Every row belongs to one group in each of 3 separate groupings. Each group adds its own fixed numbers to the row, and there is some noise. The rows also spread widely along 12 directions, which tell nothing about the answers.
(in the rows, 128 means zero)
Some rows, each with its group in each grouping after it:
[116 125 122 122 113 149 117 137 109 168 150 140 126 124 158 119 124 155
 127 112 169  91  80 124 141 135 125 111  88 135 145]
Q_983 (2) (2)
[131 105 113  92 148 117 153 113 119 162 132  89 134 134 120 129  91 142
 123 137 122 150 136 159 163 157 159 156 121 145 137]
Q_155 (3) (0)
[122 123 136 114 135 113 143 158 146 129 105 102 133 142 112 168 141 167
 112 139 116 128 144 152 150 111 144 151 135 186 116]
Q_864 (2) (0)
[117 124 120 117 122 128 117 133 135 116 113 117 119 121 111 113 134 136
 124 161 130 154 121 103 111 176 118 131 149 150 132]
Q_155 (0) (1)
[101 134 145 167 113 114 184 171 130 155 164 170 131 153 125 130 106 154
  91 119 123 145 173 114 158 104 130 110  70 162 130]
Q_864 (1) (1)
[138 130 150 110 132 134 106 137 117 132 122 143 129 103 130 105 122 123
 123 128 138 149 107 101 100 123 114 134 137 131 136]
Q_362 (3) (2)
[115 162 149 130 153 115 162 172 127 141 137 133 117 102 108 159 112 152
  91 138 134 138 188 131 118  74 139 120 111 162  85]
Q_679 (0) (0)
[128 124 139 104 127 151 133 116 108 158 152  57 116 104  97 126 126 160
 121 111 182 120  96 130 116 123 171 101 105 105 125]
Q_362 (1) (0)
[125 145 153  87 161 111  84 109 137 115  92 117  98 102  81 161 153 113
 131 166  97 143 121 102  61 133 127 121 151 148  95]
Q_324 (0) (0)
[123 101 136 189 121 110 138 134 178 105  95 139 145 148 137 137 120 115
 129 117 122 106 142 129 117 106  96 127 170 145 154]
Q_983 (0) (1)
[112 162 167 100 134 123 145 183 119 171 148 170 134 130 142 142 113 154
  88 136  83 148 155 118 133  90 158 135  57 183  98]
Q_679 (1) (0)
[128 111  90 155 138 146 122  90 137 114 124 138 143 114 157 116 106 113
 153 135 162  95 116 123 122 182 104 123 152 126 140]
Q_324 (0) (2)
[126 160 149 106 127 129 115 182 117 122 132 149 110 119 118  89 136 164
 108 132 160 162 113 105 134  98 113 139 144 169 122]
Q_324 (2) (2)
[114 130 149 156 122 106 165 142 158 130 125 140 149 144 128 135  97 134
 119 123 109 150 152 111 154 126 157 119 122 163 122]
Q_362 (0) (1)
[135 134 141  91 124 143  83 158 117 133  98 101 129  97 117 158 171 150
 121 144 122 120  98 121 111 114 143 150 128 144 112]
Q_864 (2) (2)
[119 125 158 110 120 114 119 110 142 139 119 143 125 130 142 121 102 121
 125 138  97 145 112 110  89 155 137 121 117 153 124]
Q_679 (2) (0)
[135  94 107 104 158 106 117 111 140 113  77 105 115 139 106 159 141 118
 119 174  85 140 155 154 114 139  91 173 173 165 142]
Q_679 (3) (0)
[138 123 101 155 132 147 124 151 142  99  98 116 166 110 167 136 124 147
 136 135 149 103 140 129 140 152 115 163 160 159 115]
Q_983 (3) (0)
[109  62 122 127 102 128 128  87 171 141 105  91 150 147 173 159 115 135
 133 135 142  97  97 144 124 200 132 133 134 159 167]
Q_362 (3) (2)
[115 103 102  72 126 141 121  89 108 186 146  96 105 130 138 123 103 147
 127 143 146 112  84 150 131 183 141 119  86 135 148]
Q_679 (2) (0)
[136 101 143  75 134 112 124 131 141 162 114 105 134 153 136 129 103 133
 112 151  86 158 118 146 130 157 145 173 128 166 148]
Q_324 (0) (0)
[105 134 135 133 134 130 129  93 116 155 145 131 118 120 120 147 121 118
 132 129 116 131 124  89 119 152 152  88  81 115 110]
Q_362 (3) (0)
[130 109 111 130 131 137 114 118 113 162 138 140 126 123 150 131 125 126
 131 125 128  99 105 140 137 131 113 135 104 125 144]
Q_324 (2) (2)
[149 152 120 163 145 124 163 124  80 164 173 151 109 102 107  91  86 107
 119 102 124 147 152 117 135  90 121 109  96  80 121]
Q_983 (2) (0)
[132 124 120  97 157 121  81  81 118 123  97 139 103 143  87 109 153  97
 151 139  88 126  86 112  91 125 102 121 152 122 146]
Q_679 (1) (0)
[130 106 115 123 155 117 123  97 146 143 113 139 138 131 148 155  96 107
 132 150  85 116 141 142 115 162 120 150 125 154 127]
Q_324 (0) (0)
[127 141 150 160 120 118 153 137 109 154 161 160 116 136 131  88  98 118
 112 110 108 155 138 108 134 103 139 109  93 110 130]
Q_679 (2) (0)
[134 112 135 120 130 118 125  99 142 150 116 125 153 150 152 115  92 124
 155 106  97 116  85 136 153 145 164 133 128 145 139]
Q_983 (2) (0)

New rows, each followed by its group in each grouping:
[112 133 128 157 127  97 127 119 136 101 119 163  87 149  84 112 141 109
 125 150 104 171 142  85 112 140  79 105 154 144 138]
Q_324 (2) (1)
[143 125 142  95 133 104 146 141 108 172 136 141 120 151 120  87  89 126
 110 130  75 184 124 131 155 128 133 165 113 147 151]
Q_983 (2) (0)
[126 150 132 157 156 115 143 127 136 118 123 151 131 106 103 129  99 120
 138 114 141 117 147 116 121  95 122  99 143 133 111]
Q_983 (0) (1)
[140 157  87 131 146 157  93 148  95  94 111 124 130 111 105 105 171 155
 153 134 148 115 103 101 157 123 117 135 155 131 107]
Q_864 (2) (0)
[134 148 211  72 119 108 115 177 140 158 111 141 128 107 136 119  98 135
  86 148  81 190 125 102  60 127 144 160 118 174 113]
Q_983 (0) (0)
[113 115 108 154 119 149 124 127 123 128 144  96 116 130 125 124 148 139
 129 129 166 111 112 109 134 151 125 107 125 105 134]
Q_324 (0) (0)
[126 108 136 117 106 103 126 113 155  95  91 126 121 155 125  76 118 119
 130 160  98 195 113 102 121 192 117 154 189 162 155]
Q_679 (2) (2)
[138 142 139  96 142 115 129 135 115 151 119 114 111 107 100 136 118 131
 115 146  96 160 138 124 114 132 139 143 121 144 108]
Q_983 (2) (0)
[122 150  96 144 167 119 162 116  92 147 161 153 107 129  94  97  99 138
 139 105 162 124 139 139 187  73 123  98 123 125 132]
Q_679 (2) (2)
[139 144 108  77 160 125 118 148 103 151 112 162 139 117 125 146 124 130
 118 169  67 160 150 119 166 140 127 176 107 181 111]
Q_362 (3) (2)
[125 138 159 125 146  99 130 158 157 103  86 142 140 134  96 147 128 134
 119 144  94 151 150 118 125  95 131 147 167 181 115]
Q_864 (0) (1)
[131 105 157 141 131 110 114 119 148 122 103 139 103 114 110 136 133 101
 109 135 119 133 135 123  46  97  66 127 165 122 162]
Q_362 (0) (2)
[115 113 112 106 164 112 134  94 127 155 125 160 111 153 112 135 101 118
 135 145 110 116 135 139 122 134  93 124 120 160 149]
Q_864 (0) (0)
[146 154  80  75 162 143 121 145  72 177 143 187 134 129 149  94  93 144
 136 145  95 131 116 129 185 144 110 169  81 176 123]
Q_983 (2) (0)
[131 118 138 126 104 110 122 166 124 136 113 127 105 154  95 111 158 132
 103 139  88 172 118 110 145 113 106 149 135 143 157]
Q_983 (2) (1)
[134 128 157  86 130 138 110 131 137 137 104  68 136  83 135 144 116 141
 117 145 139 131 110 132  78 150 172 141 137 136 102]
Q_679 (0) (0)
[122 124  92 177 145 139 133 100 138 102 119 134 123 104 124 152 130 117
 135 139 142  86 158 122  88 148  82 109 142 132 114]
Q_983 (1) (0)
[113 133 154 128 119 120 141 127 126 154 144 139 107 116 135 132 105 128
 102 134 116 141 138 115  89 131 129 111  92 136 116]
Q_679 (2) (0)
[131 145 117 113 153  99 170 143 133 125 116 159 137 135 116 105  74 137
 118 158  99 187 176 125 166 152 120 166 159 190 125]
Q_983 (0) (2)
[124 100 146 103 151 117 116  95 158 146 114 131 140 138 158 141  85 129
 139 119 138  95 104 159 101 135 118 137 135 170 144]
Q_324 (3) (0)
[103 136 162  98 117 115 131 150 113 176 147 161 120 177 119  98 120 141
 112 126  94 167 104  91 155 122 151 121  80 157 143]
Q_864 (0) (0)
[128 135 153 183 115 123 133 140 144 100 103  99 143  84 116 166 147 113
 115 133 117 142 164  94 102 127 147 119 146 108  93]
Q_983 (3) (2)
[142 108 126  88 138 130 105 129 112 153 106  98 137 132 112 130 139 126
 130 140 106 137  96 138 143 132 145 166 139 130 155]
Q_864 (0) (2)
[131 134 115 161 119 144 109 119 104 114 132 153 133 122 128  86 142 105
 144 117 130 143 108  73 140 139 115 115 135  96 139]
Q_362 (3) (2)
[118 116 122 158 134 133 125 147 124 148 127 173 141 149 137 163 155 126
 122 114  99  81 132 131 148  76 110 128  94 142 142]
Q_864 (1) (2)
[117 131 123 116 142 120 125 141 112 143 140 158 101 142 121 122 128 132
 106 146 118 151 147 111 125 128  89 130 110 154 137]
Q_324 (3) (0)
[118 124 113 147 132 121 148  78 142 116 116 107 142 118 110 140 114 111
 151 139 111 140 136 106 136 188 166 110 138 130 109]
Q_983 (1) (2)
[147 143 144  78 135 149 104 168  97 167 135 142 118  81 142 121 124 152
 108 129 147 125 102 135  99  98 112 148 100 146 130]
Q_362 (2) (2)
[126 111 111 134 113 130 122 115 125 128 118 117 120 128 132 109 133 123
 130 142 129 137 110 123 132 158 121 135 141 124 143]
Q_679 (2) (2)
[152 137 102  91 151 137  98 149 111 120  99 129 125 102 112 131 142 137
 126 165 107 143 123 127 127 152 103 170 147 161 113]
Q_324 (2) (1)
[137 113  88 162 159 130 113  89 138 102 105 127 137 120 120 137 138 116
 169 111 138  74 107 144 146 113 117 117 167 121 132]
Q_155 (2) (2)
[124 124 124 176 112 144 119 163 141 118 119 177 145 131 165 133 152 131
 114 125 125  92 136 111 115 106  79 137 124 151 142]
Q_983 (1) (2)
[133 131 148 123 125 129 109 130 137 106 112 128 129 125 104  83 131 125
 134 124 133 152  93 103  97 138 123 123 163 135 142]
Q_155 (1) (1)
[124 109 106 141 133 124 145  83 129 136 129 117 146 138 146 108  87 115
 147 126 134 125 123 132 149 173 150 121 129 125 137]
Q_679 (3) (0)
[106 108 133 117 143 100 135 102 160 129 103 145 122 132 113 164 102 120
 122 160 103 128 148 129  89 166 104 123 135 176 133]
Q_864 (0) (1)
[128 114 148 148  91 142  98 166 143 116 113 137 138 125 159 110 158 125
 106 137 109 142 109  90 100 144 112 153 139 128 148]
Q_155 (0) (2)
[127 115 114 128 114 158 121 152 114 137 144 127 135 122 164  96 123 156
 118 130 164 122 110 118 134 159 115 140 115 141 140]
Q_155 (3) (0)
[132 165 101 154 128 162  96 131 105  80 109 115 140  73 111 101 150 130
 152 137 173 133 113  64 116 170 126 105 159 108  89]
Q_983 (3) (1)
[132 149 154 138 115 113 126 135 119 122 132 135 110 104  93  92 121 115
 115 134 104 186 127  82 100 140 133 115 133 117 115]
Q_155 (2) (1)
[110 103 162 154 106 117 123 168 163 118 110 134 125 140 140 150 157 142
  95 127 128 128 136 117 108  96 104 133 138 155 150]
Q_155 (3) (2)
[103 115 127 132 126 121 151 107 122 163 157 156 154 194 148  84  85 139
 154  92 132 127  89 115 211 140 165 107  95 151 158]
Q_864 (3) (0)
[129  94  81 162 137 122 156  99 160 110 102 129 162 142 143 158 109 121
 141 146 103 101 157 149 159 168 117 147 145 166 134]
Q_362 (1) (1)
[122 118 137 123 118 124 132 161 134 136 132 145 120 139 146 111 122 156
 107 128 150 138 118 130 139 122 106 145 133 169 148]
Q_324 (2) (2)
[111 110 128 112 136 115 134 119 138 127 109 117 115 119 103 167 139 134
 107 165 114 138 153 128  90 157 111 132 132 164 131]
Q_864 (1) (2)
[115 108 142 151 119 119 139 135 132 157 138 149 126 140 123 152 131 120
  99 129  96 118 142 126 105 108 110 119  88 134 149]
Q_864 (1) (1)
[120 101  99 186 142 122 150 109 155 116 115  87 126 110 107 189 139 124
 127 126 143  78 162 156 123 113 125 109 144 114 125]
Q_155 (0) (1)
[116 120 138 142 128 121 135 107 160 111 112 110 157 123 150 133 103 132
 138 130 127 129 127 116 127 178 169 124 139 155 107]
Q_155 (3) (0)
[112 156 141 163 152  97 182 122 137 130 151 171 143 125 113 112  66 123
 130 110 122 159 168 108 167 114 158  95 113 153  99]
Q_155 (3) (1)
[113 135 140 163 108 125 144 139 150  99 119 110 150 146 118 108 142 141
 135 114 138 144 118  99 165 122 179 109 152 139 118]
Q_679 (1) (2)
[144 149 102 141 183 138 101  97 100 118 118 167 130 105 115 101 114 101
 164 113 142  93 116 126 124  82  96 115 149 111 124]
Q_679 (3) (0)
[ 80  96 163 143 113  90 146  86 180 128 127 142 109 173 133 133 104 128
 121 129 129 136 125 111  92 165 110  87 130 166 155]
Q_155 (3) (0)
[101 107 164  88 110 108 121 104 148 155 117 107 115 150 105 129 113 125
 120 144 119 154  92 109  94 171 148 111 122 147 150]
Q_864 (0) (1)
[138 131 112 167 133 131 144 113 120 116 125 132 152 101 126 120 112 100
 134 138 105 146 154 103 135 158 146 138 140 100 113]
Q_864 (0) (2)
[127 129 157 142 137 109 110 137 141 104 100 146 123 147 100 111 144 112
 130 129  93 150 127  99 105  97 106 132 171 142 140]
Q_864 (0) (0)
[100 140 131 137 122 140 127 106 140 131 135 139 168 137 151 120 111 134
 165 112 137 113  87  81 172 174 198  97 105 143 107]
Q_864 (0) (2)
[142 138 117 145 134 143 104 151 119 112 114 159 135 113 140 115 147 135
 138 123 130 115 108 111 136  99  99 140 143 145 127]
Q_362 (2) (2)
[116 139 161 135 105 144 119 151 136 126 129 126 131  91 149 140 125 153
 106 135 148 127 126  99  69 152 133 116 110 150  99]
Q_864 (2) (0)
[118 102  95 121 160 115 119 129 121 148 125 181  93 163 117 133 132 122
 114 144 129 107 142 146 134  94  28 135 126 168 178]
Q_324 (3) (1)
[122 135 106 106 172 121 136  99 122 159 141 169 120 110 129 139  72 117
 130 148 132 114 146 140 108 150  97 119 105 158 123]
Q_324 (0) (1)
[112 149 117 180 130 141 137 141 113 104 152 178 117 105 135  96 124 123
 120 130 171 137 157  83 114 133  75 101 132 122 120]
Q_324 (3) (2)
[144 134  85 130 185 134 129 117  99 136 121 161 147 113 129 143 108 120
 142 131 116  96 155 145 155 106 102 147 123 144 117]
Q_864 (3) (0)
[157 130 103 126 149 135 118 107 114 135 112 118 138  96 130 128 108 115
 144 132 107 116 123 133 119 147 129 148 138 121 111]
Q_983 (2) (0)
[126  91 118 129 138  86 142  78 145 150 111 105 122 156  99 165 114  99
 137 141  56 144 135 148 160 155 152 136 129 136 139]
Q_324 (2) (1)
[132 147 135 133 185  90 125  78 152 101  95 150 120 113  71 157 112  91
 152 137  92 124 151 127  90 105 116 106 165 153 100]
Q_324 (1) (1)
[114  97 129 162 138 105 118  76 157  96  98 112  95 139  84 129 147  99
 143 123 158 107 118 129  80 102  83  90 196 108 167]
Q_679 (0) (2)
[130 120  99 134 155 105 147 105 117 110 116 141  93 124  96 114 112 104
 110 171 109 175 187 123 103 154  63 144 163 136 136]
Q_679 (3) (0)
[143 132  99 183 147 140 147 111 102 125 147 154 154 118 121  98 115 112
 149  97 139 105 132 120 160  99 129 113 129  92 137]
Q_864 (1) (2)
[123 141 137 159 155 116 128 137 132 117 115 152 130 115 104 156 139 117
 125 126 115 116 154 116 116  83 114 114 138 134 117]
Q_864 (0) (2)
[108 117 138 137 141 130 143 117 144 140 131 102 106 107 107 154 123 158
 115 103 214  72 123 156  83  81 104  85 135 139 142]
Q_983 (1) (2)
[164 152 164  95 148 139 107 189 113 152 117 130 163  78 146 132 109 139
 105 119 119 138 118 133 119  83 157 173 112 144  99]
Q_324 (3) (1)
[137  96 113 185 136 130  92  56 168  89  84 134 158 127 155 147 132  76
 174 116 100  62 103 118  69 160 105 116 166 111 137]
Q_983 (1) (0)
[120 128 115  89 115 141 121 153  96 179 146 153 128 153 138 100 136 145
 115 137 107 143  99 108 173 146 132 143  80 156 154]
Q_983 (1) (2)
[126 137 115 136 161 127 124 120 142 123 116 195 159 112 175 141  88 119
 141 138 119 101 149 125 126 145 102 142 129 178 110]
Q_324 (3) (2)
[113 133 118 146 121 140 112 128 113 136 128 153 157 133 141 127 137 121
 144 125 110 122 106  84 165 155 153 115  91 131 114]
Q_864 (3) (1)
[115 194 154 102 155 122 110 158 126  91 118 161 110 116  82  98 142 156
 130 145 139 171 129  68 109 113 127 110 152 187  79]
Q_324 (1) (0)
[115 150 123 137 137 148 103 116 101 158 150 163 116  96 134 140 126 122
 135 114 146  77 100 112 105 105 124  79  72 112 105]
Q_679 (2) (1)
[126 107 152  66 149 131 101 114 130 159 115  93 111 111 116 135 120 155
 127 111 196  99  73 156  93  95 119 118 144 149 156]
Q_362 (3) (2)
[157 168 159 137 139 148 123 238  94 144 142 136 143 102 131 115 149 156
  85 107 125 143 145 121 156  23 146 168 110 129 101]
Q_324 (0) (0)
[110 132 124 132 145 103 165 127 132 128 126 109 114 147  90 132 112 145
 121 132 140 156 160 125 163 126 135 118 144 158 122]
Q_983 (3) (0)
[124 148 100 117 135 157 102 136  88 145 133 121 123 122  99 128 176 138
 140 128 131 115  95  95 160 119 143 114 102 112 122]
Q_983 (1) (2)
[134 120 140 150 137 114 113 138 142  95  89 101 100 108  75 144 157 119
 112 135 149 138 143 119  72  92  73 124 186 124 138]
Q_983 (3) (1)
[139 189  94 112 165 144 143 157  78 126 136 135 142  90  94  92 110 149
 144 135 145 164 144 102 196 125 167 137 133 140  84]
Q_983 (0) (2)
[122 133 119 169 124 135 116 146 128 107 113 183 151 134 146 118 136 115
 133 134 108 123 135  89 134 136  96 130 130 148 126]
Q_864 (3) (1)
[151 124 109   4 188 136  87  93 107 180 107  92 135 104 104 144  97 143
 149 150 127 111  72 177 128 152 157 162 123 175 124]
Q_324 (1) (1)
[131 112 128 110  87 131 136 165 126 119 108  83 135 115 126 121 142 158
  95 181 105 202 145 105 141 213 147 181 146 160 123]
Q_864 (2) (2)
[122 161 118 116 154 131 138 168  91 140 138 146 114  97 104 137 136 144
  98 148 133 151 171 114 148  93 117 135 109 144 102]
Q_679 (3) (2)
[116  99  94 110 140 112 123 122 136 140 109 135 103 160 110 147 142 136
 123 160 109 126 128 143 147 151  82 145 134 178 155]
Q_324 (2) (1)
[108 121 106 143 122 122 129  89 124 123 130 126 120 165 106 102 141 113
 146 136 103 141 111  93 150 168 144 105 127 121 137]
Q_679 (1) (0)
[108 139 120 109 150 108 148 101 135 126 130 108 107 144  85 111 111 156
 146 129 147 147 111 126 159 148 157 100 143 164 114]
Q_155 (2) (0)
